All groups share one centre, and each spreads out both ways along 10 directions, with some noise.
(in the rows, 128 means zero)
Some rows, each with its group after it:
[145  91 151 141 130 133 128 134 110 114 122 133 134 153 119 162  94 131
 120]
H
[159 100 116 102 145 143 123 127 122  79 146 114 118  93  91 154 136 103
  98]
S
[120 103 117 157 102 138 107 129 145  97 132 147 134 167 111 122 114 102
 135]
V
[114 108 129 167 108 143 121 125 123 101 116 141 147 148 131 159 124 141
 143]
L
[128 140 106 118 148 146 149 135 127 121 158 146 120 104 133 122 107 106
 130]
E
[157 138 153 113 140 199 139  96 160 103 100 127 170 167  77 132  65 119
 120]
K
[120 184  81 112 141 133 129 164 176 125 115  98 149 141 132 119 137 163
 189]
S
[148 101  90 136 113 130 131 164 113 142 126 118 135 144 131 204 151 172
 126]
S
[136 150  82 109 112 122 169 100 123 170 143 141 170 146 137 115 111 128
 144]
K
[145 129 161 131 160 134 124 211 142  85  94 104 116 121  96 151 161 121
 170]
X
[143 101 151 132 150 166 105 143 122  96 115 107  99 108  88 171 142 139
 108]
S
[176 127 167 102 150 181 119  76 128 128 127 104 113 147  85 136 149 136
 138]
V
[156 176 154  76 172 155 146  80 133 119 126  99 144  75 119 130 111 128
 118]
J
[128 128 153 133 177 153 135 119 123 110 134 117 103 111 156 120  96 139
 160]
V
[ 94  81  65 149  98 116 121 115 129 106 147 134 115 115 145 132 164 130
  95]
J
[125 110 130 149 120 145 121 144 120 116 131 143 120 125 128 162 127 133
 125]
K
[141 147 129 113 114 126 127  96 139 125 100 112 179 146 109 158 110 154
 117]
K
[144 145 114 113 119 139 141 141 150 139 135 152 139 146 149 123 108 111
 112]
E
[138 162 127 143 118 145 134 123 105 178 127 124 146 162 136 169 152 192
 207]
S
[126 102 125 140 100 137 104  69 144  55 133 137 151 143 158 131 113 114
  99]
K
[145  91 131 131 148 164 138 163 111  86 123 127 116  93  97 186 128 118
 106]
E
[128 154 156 122 117  38 120  98  63 136 142 113 157  65 135 161 161 147
 143]
J
[150 123 198 142 137 139 100 171  99 149 106 118  96 143  67 164 169 145
 147]
K
[135  99 179 143 125  92 101 121 124  67 121 120 130 133 131 121 120 104
 136]
K
[132 140 157 146 149 140 115 109 136  90 120 104 131 145 136 114 129 144
 203]
L
[132 131 134 113 152 139 154  69 105 152 123 100 157 137  85 134 106 158
 169]
X
[171  43 153 116 145 125 137 168 112 126 113 112  95 154  91 151 125 102
  86]
S
[152 130 147 112 141 138 143  77 101 145 135 126 132 110 142 136 128 138
 119]
X
[129 172 145 137 123 121 114 172 126 110 117 136 143 111 130 162 150 138
 149]
X
[135 137 153 130 138 130 132 106 130 109 100  96 157 138 123 133 141 151
 173]
L
[160  97 136 152 114 140 117 143 157  99 101 122 139 196 204 146 133 147
 147]
E
[163 115 150 134 145 140 144 158 127  81 129 130 134 138 136 142 129  99
 167]
E
[145 137 149 124 143 189 118  65 140 127 127 119 120 151 119 119 126 147
 145]
J
[132  98 139 165 130 215 115 103 126 112 141 155  97 158 155 153 129 144
 126]
H
[ 63  99 159 195 141 149 137 128 114  87 103 150 136 109 160 147  83 148
 144]
E
[132 128 112 136 122 143 151 156 131 127 122 135 141 136 132 135 148 118
 141]
J
[ 97 148 145 150 128 153 144 118 144 143 114 150 133 125 148  88 114 114
 136]
X
[135 119 100 135 142 174 135 106 118 119 161 144 117 130 168 157  90 149
 139]
H
[121 135 126 138 146 158 131 125 122 111 132 121 120 101 125 151 131 150
 140]
X
[134 101 105 140 164 128 165 139 105 108 140 118 130 111 159 168 102 146
 160]
H
[140 145 163 124 139 147 114  83 115 132 133 127 134 131 123 143 103 139
 137]
J
[192 144 169 101 140 150  98  81 118 141 144 117 131 170 110 153  91 147
 137]
H
[128 137 129 127 153 119 158 130 111 118 133 122 147 103 132 145  98 134
 162]
V
[159 126 166 140 141 171 126 132 109 119 108 114 130 143 106 184 154 163
 167]
K
[122  99  95 134 128 150 136  77 150  54 153 141 144 128 179 106  90  98
 112]
K
[103 103 147 162 140 135 117 100 113 106 123 118 123 134 114 128 112 149
 168]
E
[109 103 140 169 125 160 111 118 132 103 112 122 120 152 128 144 118 154
 156]
V
[133 127 120 117 135 156 145 120 153 109 106 103 132 118 125 117 171 126
 134]
J
[135 164 140 141 128 209 106  58 136 142 138 126 120 158 123 124 153 170
 190]
L
[151  90 105 126 137 136 143 147 115 110 144 128 118 127 133 156 128 118
 128]
S
[129 156 147 126 131  71 124  83  83 151 151 115 140 123 135 120 135 154
 198]
J
[116 126 118 150 111 156 148 143 118 132 123 154 134 110 141 158 148 128
 117]
X
[124  90  93 143 147 110 145 171  89  98 172 142 100  91 142 157 126 112
 151]
H
[126 139 154 145 126 147 133 133 141 113 106 135 152 148 129 126 116 123
 152]
X
[188 134 111  86 161 136 157  92  92 121 180 120 144 135  96 146  88 114
 191]
K
[128 103 126 141 138 136 125 143 117  95 139 133 117 132 129 151 104 128
 141]
L
[125 141 112 131 138 140 142 140 151 154 123 115 126 173 156 102 125 150
 181]
S
[128 128 131 138 141 157 147 124 135 121 103 108 139 137 129 145 139 155
 163]
V
[108 141 162 146  95 111 101 110 144 133  97 134 160 169  93 103 108 126
 136]
L
[157 122 172 133 130 184 118 114 141 152 101 135 117 167 132 136 137 138
 111]
V
[106 123  79 138 102 147 138 123 133 114 134 141 150 112 113 148 142 126
 113]
H
[153  90 134 133 141 148 128 157 123 103 121 116 110 124 114 168 139 131
 114]
V
[127  91 134 141 160 113 122 143 105  88 132 100 119 129 118 157  87 145
 166]
L
[146 126 116 135  98 169 132 106 130 123 148 166 136 153 126 138 131 102
 117]
V
[139 144 120 110 161 144 142 133 128 134 139 120 114 112 157 130 107 141
 139]
E
[110 142 122 147 123 149 156 106 121 129 120 142 168 132 144 149 113 149
 154]
L
[142 155 162 149 134 169 133 111 123  86 133 154 173 152 116 161  51 125
 179]
K
[127 137 214 136 167 135 140 129  98 117  88 111 152  91  47 143 113 118
 149]
E
[116 117  99 157 138 136 140 130  85 138 164 144 114 117 197 181 111 181
 165]
V
[145 108 132 131 128 139 130 115 124 111 118 118 144 144 119 150 127 138
 140]
J
[102 102 125 148 131 139 167 118 102 130 118 135 157 111 107 153  98 135
 114]
X
[160 117 128 137 137 224 136  90 116 128 145 152 104 125 157 169 146 147
 116]
V
[127 120 126 123 144 143 100 125 131  98 137 116 101 114 112 142 113 134
 107]
K
[129 107 124 125 135 142 126 142 132 145 130 129  93 129 106 111 129 114
 103]
K
[159  76 150 114 135 108 134 156 114 114 118 119 124 123  91 156 111 100
  82]
X
[159 113 133  87 133 144 155  54 136 201 108 101 130 174 123  83 122 139
 102]
L
[117  85 134 170 116 171 155 146 125 134 131 178 117 175 138 105 100  87
 130]
S
[151 140 102 125 161 143 109 144 103  85 213 156  69  91 170 145 117 113
 168]
H
[142 107 125 127 133 139 124 130 129 107 127 123 121 132 121 138 141 126
 124]
L
[178 113 130  95 168 117 136 155 119 115 132  89 119 119 122 172 130 139
 135]
E
[154 109 135 123 155 172 121 122 129 112 135 119 103 144 114 138 104 130
 129]
J
[114 118 122 137 141 138 128 104 142 116 136 131 116 131 170 105  99 139
 129]
S
[120 122 138 143 132 166 143 130 136 123 116 143 123 138 140 113 129 118
 134]
X
[136 111 128 134 140 126 132 130 108 110 146 131 129 123 130 149 104 131
 147]
V
[110 141  92 138 133 162 133 123 148 131 147 139 110 137 150 104 115 135
 155]
S
[131 131 173 137 142 113 143 139 139  70  96 123 183 143 119 132  72 107
 172]
H
[121 121 153 158 130 156 116 117 126 122 129 146 119 159 132 126 104 129
 153]
J
[120 103 102 138 106 125 125 111 113 139 127 123 141 129 104 160 129 157
 103]
L
[185  70 156 105 130 102 102 128 123  89 144 126 118 159 121 141  74  88
  70]
X
[126  96 106 147 159 162 150 169 135  54 132 129 124 104 159 172 112 127
 135]
S
[143 113 130 147 131 203 142 137 144 109 112 133 119 150 131 151 152 132
 143]
J
[137 136  79  97 126 147 167 113 152 113 123 116 157 100 127 132 151 117
 106]
J
[130 127 120 144 147 152 141 136 128 117 127 131 123 129 201 153 116 153
 145]
E
[173 103 147  92 148  96 124 120 117 126 112  76 134 134 116 159 135 153
 122]
S
[ 85 101 100 155 159 168 142  94 130 105 135 122 113 117 155 132  73 159
 139]
L
[114  96 114 137 141 105 159 189 112 107 132 136 118  96 133 148 127 108
 125]
H
[120 112 108 138 113 150 135 114 130 138 119 139 140 140 119 137 134 129
 114]
H
[138 140 150 128 120 127 100 125 128 128 134 134 124 145  88 128 121 127
 148]
L
[162 140  82  98 124 152 151 148 129 152 149 144 134 126 139 165 122 127
  93]
E
[138 135 147 126 137  79 167 169  91 156 125 129 150 132 138 137 131 125
 184]
H
[109  71  77 158 116 162 165 126 118 114 114 135 157 126 133 191 120 155
  95]
H
[118 117 143 134 125 144 129 105 139 131 117 135 149 160  95 106  85 124
 131]
X
[103  89  49 152 135 199 138 121 139  72 162 134  96  96 132 149 147 136
 134]
V
[131 115 122 138 123 154 120 111 119 134 130 126 122 135 130 151 129 151
 122]
E

New rows, each followed by its group:
[ 95  75 175 211  95 115 105 131  67  88 118 155 134 119 123 187 156 141
 156]
E
[148 122 133 127 116 140 114 103 127 122 135 135 136 157 128 140 112 126
 119]
X
[ 84 175 148 161 136 145 131 183 139 107  91 134 141  82 123 144 146 143
 146]
X
[117 144 131 145 124 147 151 113 110 127 130 147 157 131 116 140 104 129
 166]
E
[124 110 123 173 103 209 160 129 117  89 117 174 164 131 112 180 128 114
 129]
E
[126 146 135 116 144 143 140 127 124 135 133 138 124 109 106 121 113 115
 123]
E
[175  61 184 136 150 130 140 127  50 126 144 135 106 119  78 188 123 115
 135]
S
[114 121 161 167  97 131 116 131 111 164 116 148 108 156 149 118 191 136
 154]
K
[135 116 112 130 149 158 135 151 148  67 118 111 135 115 136 161 129 130
 132]
S
[129 124 137 109 139 105 125 122 157  96  89  94 159 128 122 126 101 130
 104]
K
[168  91 110 134 110 129 106 147 113  74 158 146 128 138 138 203 114 130
 108]
X
[155  97 133 147 151 158 149 151  98  76 152 148 120 124 127 176 110 118
 175]
K
[140 130 164 141 136 176 127 115 126 126 127 145 133 155 123 143  93 138
 142]
J
[128 129 148 141 136 186 122 130 117 116 139 162 108 103 129 160 106 124
  83]
J
[152 121 127 109 143 124 136 112 120 124 138 114 139 140 110 138  96 131
 138]
J
[116 139  50 137 126 136 149 160 108  89 180 155 121  70 158 169 157 119
 150]
H
[151 116 106 141 151 237 144  22 119 118 163 132  97 134 195 142 143 169
 165]
X
[113  85 102 151  74  85 115 112 113 128 151 161 117 137 162 109 165  97
 103]
K
[150 159 127  99 146 152 129 109 147 109 127 115 147 117 118 141 111 132
 134]
H
[150 130 164 139 100 153 126 141 141 161  96 145 153 211  83 124 114 116
 139]
J
[108 110 125 143 128 149 111 140 137  91 121 134 124 118 103 154  97 133
  94]
X
[ 97 146 108 136 129 139 128  93 106 154 129 126 157 119  90 163  91 173
 136]
L
[143 146 158 150  94 195 142  99 163 126  95 169 163 181 130 107 129  99
 120]
V
[129 110 103 126 111 151  95  88 135 114 132 119 116 122 132 152 150 153
  84]
K
[125 116 146 151 112 128 114 124 129 114 125 145 142 163 116 123 102 113
 143]
V
[156 158 121 104 149 182 112 152 149 109 143 127  90  89 131 143 173 121
 109]
H
[131 137 118 130 128 164 156 156 128 108 119 151 145  89 130 165 146 110
  93]
J
[137 130 115 130 124 154 137 135 156 126 106 113 138 158 119 119 149 135
 147]
V
[168  98 151 114 139 128  93 149 125 117 148 124  79 153  88 128 129 100
 121]
L
[151 137 152 122 149 184 143  91 148 125 105 114 151 160 144 141  85 160
 137]
H
[172 111  90 116 102 144 110 115 134 140 160 130 105 163 145 145 164 135
 121]
E
[146 117 174 135 137 158 156  84 111 130  86 111 169 138 102 151 122 148
 129]
X
[142 155 155 126 123 140 109  93 132 119 113 127 163 149 121 142 113 144
 145]
X
[117  90 117 155  97 140  85 110 109 148 163 154  79 146 111 141 135 139
  96]
J
[143 140 105 127 105 155 145 132 133 122 143 152 133 121 155 134 183 103
 120]
L
[126  85 115 134 147 155 112 164 168  61 115 101 104 140  99 113 138 104
 134]
V
[140 150  92 118 105 167 139 123 113 170 161 156 118 131 118 144 163 133
 130]
J
[115 158 138 137 145 147 105 118 116 168 136 114  87 121 138 122 167 177
 181]
K
[130 117 152 160 122 250  93  96 145 147 140 170  66 176 115 118 113 139
 108]
J
[155  95 123 112 157 138 141 131 113 146 129 105 106 128 131 162 100 155
 105]
H
[118 124  86 134 116 207 135  73 132 147 147 144 124 140  97 128 117 139
 120]
E
[153 142 142 121 128 130 130 126 138 145 125 130 135 171 145 113 123 131
 163]
V
[154 131 117 117 134 124 147 156 127  93 140 132 129 105 149 141 163  97
 142]
L
[105  95 142 169 105 103 118 121 112  96 115 129 140 132 140 143 147 139
 142]
J
[122 119 121 144 111 148 120 122  96 148 150 150 109 102 115 163 156 135
 103]
E
[112 162 115 134 159 201 176  72  99 170 136 131 115  73 165 139 176 172
 163]
X
[105  99 110 170 121 188 133 115 134  77 141 164 125 139 131 122 114 103
 147]
E
[132 132 107 127 125 127 142 107 104 121 147 139 153 113 143 161 109 135
 131]
J
[182 183 101  93 119 186 156 137 150 170 148 164 125 139 180 138 154 117
 103]
E
[110 143  75 130 127 132 148 131 136 111 160 149 147 119 160 130 107 119
 151]
S
[154  95 139 125 115 135 150 118 103 144 114 131 144 146 102 154 135 119
 106]
X
[124 107 146 162 137 106 107 168  94  76 133 127 141 136 103 183  88 142
 179]
L
[143 137 132 119 128 134 145 125 125 128 132 138 143 129 121 130 115 106
 132]
V
[155 125 161 121 139 160 135 121 129 117 136 152 119 132 131 123 102  96
 101]
V
[147 142 131 109 128 139 133  89 120 158 158 138 105 125 155 103 141 121
 115]
X
[111 137 101 133 136 134 142 122 151  82 137 120 149 133 106  89 116 103
 181]
V
[ 96 128 113 154 105 120 187 145 104 166 119 167 173 146 128 116 118 112
 162]
X
[115  96 178 154 135 134 160 132 143 118  52 110 179 172 118 119  85 133
 140]
H
[167 133 183 116 165 149 126 138 127 127 109 111 119 148 134 137 109 139
 149]
H
[146 125 152 134 134 165 142 105 125 125 134 142 114 122 187 116 139 117
 124]
X
[131 130 119 137 141 152 156 134 109 103 156 152 133 105 109 138 113 101
 150]
E
[138 127 165 129 144 180 145  59 123 147 103 110 144 142 110 116 121 149
 145]
X
[107 153 112 139 134 186 151  30 114 162 135 124 150 133 130 121 113 169
 174]
X
[ 79 104 101 167  85 129 110  98 122 157 140 165 136 158 118 132  64 143
  90]
L
[133 113 150 137 123 142 119 111 117 130 153 167 109 129 135 123  89 101
  92]
V
[149 113  78 124 113 126 142 157 130 129 126 118 144 145 137 174 141 149
 131]
S
[144 147 165 101 158 116 145 171 118 148  99 116 136  89 124 159 108 133
  86]
E
[124 164 116 110 144 139 147 130 105 174 144 143 134  77 125 157 117 139
  94]
E
[135  90 139 146 118 148  93 101 128 106 139 120  93 161 120 116 157 130
 150]
E
[117 113 124 150 105 155 125 131 149 104 121 153 139 150 114 117 115  93
 106]
V
[118 108 153 186 118 186 124 149 128 106 113 164 120 155 149 148 130 126
 146]
J
[134  92 125 171 125 235 129 126 143 102 123 155 102 167 140 155 137 139
 133]
J
[153 105 125 139 110 134  99 111 123 100 124 102 124 150 114 157 189 148
 153]
L
[125  97 112 115 156 164 135  56 118 135 149 115 113 131  97 109  80 138
 123]
X
[124 125  99 126 117 146 136  91 148 100 128 133 171 138 143 134  88 128
 105]
K
[139  58 113 143  90 145 138 168 124 132 120 155 124 173  79 150 132  96
  84]
X
[130 135 123 138 119 131 126 143 126 136 145 157 119 127 172 134 133 122
 121]
E
[117  55  78 134 112 129 147 145 102 137 139 133 132 146  51 163  97 120
  99]
X
[128 130 197 141 135 130  77  67  87 138 136 120 101 122 116 142 130 161
 129]
J
[ 90 118 141 152 136 173 128  72 127 129 109 126 138 139  95 121  93 154
 144]
E
[119 125 100 129 130 149 130 115 144  99 120 113 152 118 148 156 115 152
 106]
K
[133 110 142 144 114 126  84 194 175  82 104 119 131 209  60 122  96 103
 148]
X
[137 124  64 137 113 180 149 103 125 122 178 162 133 143 146 144 126 119
 152]
E
[134 128 166 129 108 124 111  81 120 103  99 126 168 123 124 164 119 142
  90]
S
[167  88 161 129 138 143  98 108 156  58 141 138 111 179 166 115  63  95
 105]
X
[ 91 121 135 161  96 109 105 101 101 156 124 138 163 164  73 161  58 171
 132]
L
[121 135 161 151 133 158 126 143 138 162  99 127 113 170 119 111 116 153
 167]
S
[124  66 115 118 174  39 103 138  76  87 195 114  94 102 127 150   5 128
 125]
J
[171 144 147  86 181 168 130  42 119 112 147 102 144 121 117 151  44 152
 127]
J
[142  80 122 139 137 112 140 178 124  83 148 146 113 132 154 136  91  84
 115]
X
[118 123 142 116 138 127 145 101 138 156 111 118 142 150 123  86  84 122
 117]
L
[136 102  83 146 122 124 179 184 106  90 138 147 163 114 152 196 116 113
 146]
J
[ 72 139 131 161 187 147 163 119  91 110 143 135 122  52 173 155  78 163
 171]
E
[119 139 148 133 148 114 147 165  98 120 129 140 134  83 135 166 113 123
 121]
E
[124 147 126 146 133 161 133 135 139 115 126 140 132 142 140 133 131 136
 173]
X
[120 113  66 117 157 151 170 146 115  93 149 118 127  69 123 168 135 132
 134]
V
[121 148 138 103 145 117 144  98 160 128 108 111 160 150 128  67  87 111
 145]
K
[ 94 136 164 140 152 139  99  99 140 132 116 119 121 153  92  83  51 141
 154]
L
[145 147  86  87 151 117 167 136 124 154 145 118 155 121  98 132  74 128
 125]
K
[114 123  87 138  98 180 134  96 160 132 127 151 146 171 132 110 126 126
 106]
J
[132 134 130 135 140 140 127 128 120 101 126 124 146 127 125 152 106 141
 157]
X
[130 135 135 118 124 156 160 111 119 132 116 141 164 101  83 147 124 114
  90]
V
[147 147 120  92 142 183 127  26 155 144 127 108 137 152 117  96  98 147
 115]
J
[110 119 127 157 111 141 140 148 138 112 111 145 137 133 141 120 142 115
 133]
J
[129 116 127 150 151 169 168 153 114 122 131 140 119 135 150 142 129 126
 175]
K
[127  71  90 173 137 252 127  83 143  81 148 148  95 162 165 162  88 152
 120]
J
[149  93  94 138 108 158 121 146 143  76 138 130 125 161 103 142 154 102
 137]
V
[144 103 132 135 156 163 128 160 121  91 138 129  96 110 147 157 127 124
 131]
H
[125 142 126 144 107 133 145 109 101 161 151 177 149 129 155 146  94 128
 114]
V
[148 148 144 108 127 139 130 146 147 142 125 148 118 134 124 106 128  93
 100]
E
[116 103 128 144 124 132 106 159 113 124 149 146  92 121 108 134 115 109
 106]
K
[147 111 147 130 123 138 132 104 115 128 118 127 157 164 117 157  83 141
 123]
H
[149 104 118 124 114 143 105 127 127 141 133 133 105 152 111 144 144 132
 102]
V
[114 114 126 137 151 141 149 145 129 102 159 154 107 122 119  94  90  78
 148]
S
[149 128 116 107 160 164 165 170 139 140 103 107 123 103 142 163 156 148
 124]
V
[137 141 137 145 105 172 111  89 120 167 115 122 129 155 127 159 185 179
 146]
K
[ 94 136 111 141 103 158  77 133 143 119 118 140 126 114  68 164 120 147
  73]
X
[167 164 143 131 118 196  81  44 136 105 152 129 125 143 164 169 142 177
 135]
X
[127 159 162 144 130 155 120 127 150 106 107 136 143 138 153 121 122 128
 153]
X
[134 116 153 154 130 138 106 162 112 138 133 138  87 145 112 131 149 126
 158]
J
[158 156 101 110 114 184 131  84 163 148 120 112 145 176 123 120 170 154
 155]
S
[ 59 111  87 162 135 113 128 165 155  98 114 119 130 123 136 103 101 137
 154]
V
[154  84 137 120 146 142 153  82 104 116 143 123 134 143 139 137  85 119
 124]
X
[115 119 133 144 117 159 103 133 148 100 117 137 124 143 102 140 112 130
  99]
X
[ 97  86 136 170 114 148 165 133 118 144  84 127 144 159 134 125 151 137
 148]
H
[128 119 157 141 128 146 115 132 152 116  97 116 134 166 111 111 124 130
 139]
V
[156 124 150 106 141 111 141  74 116 142 145 124 136 157 134  87  86 113
 153]
X
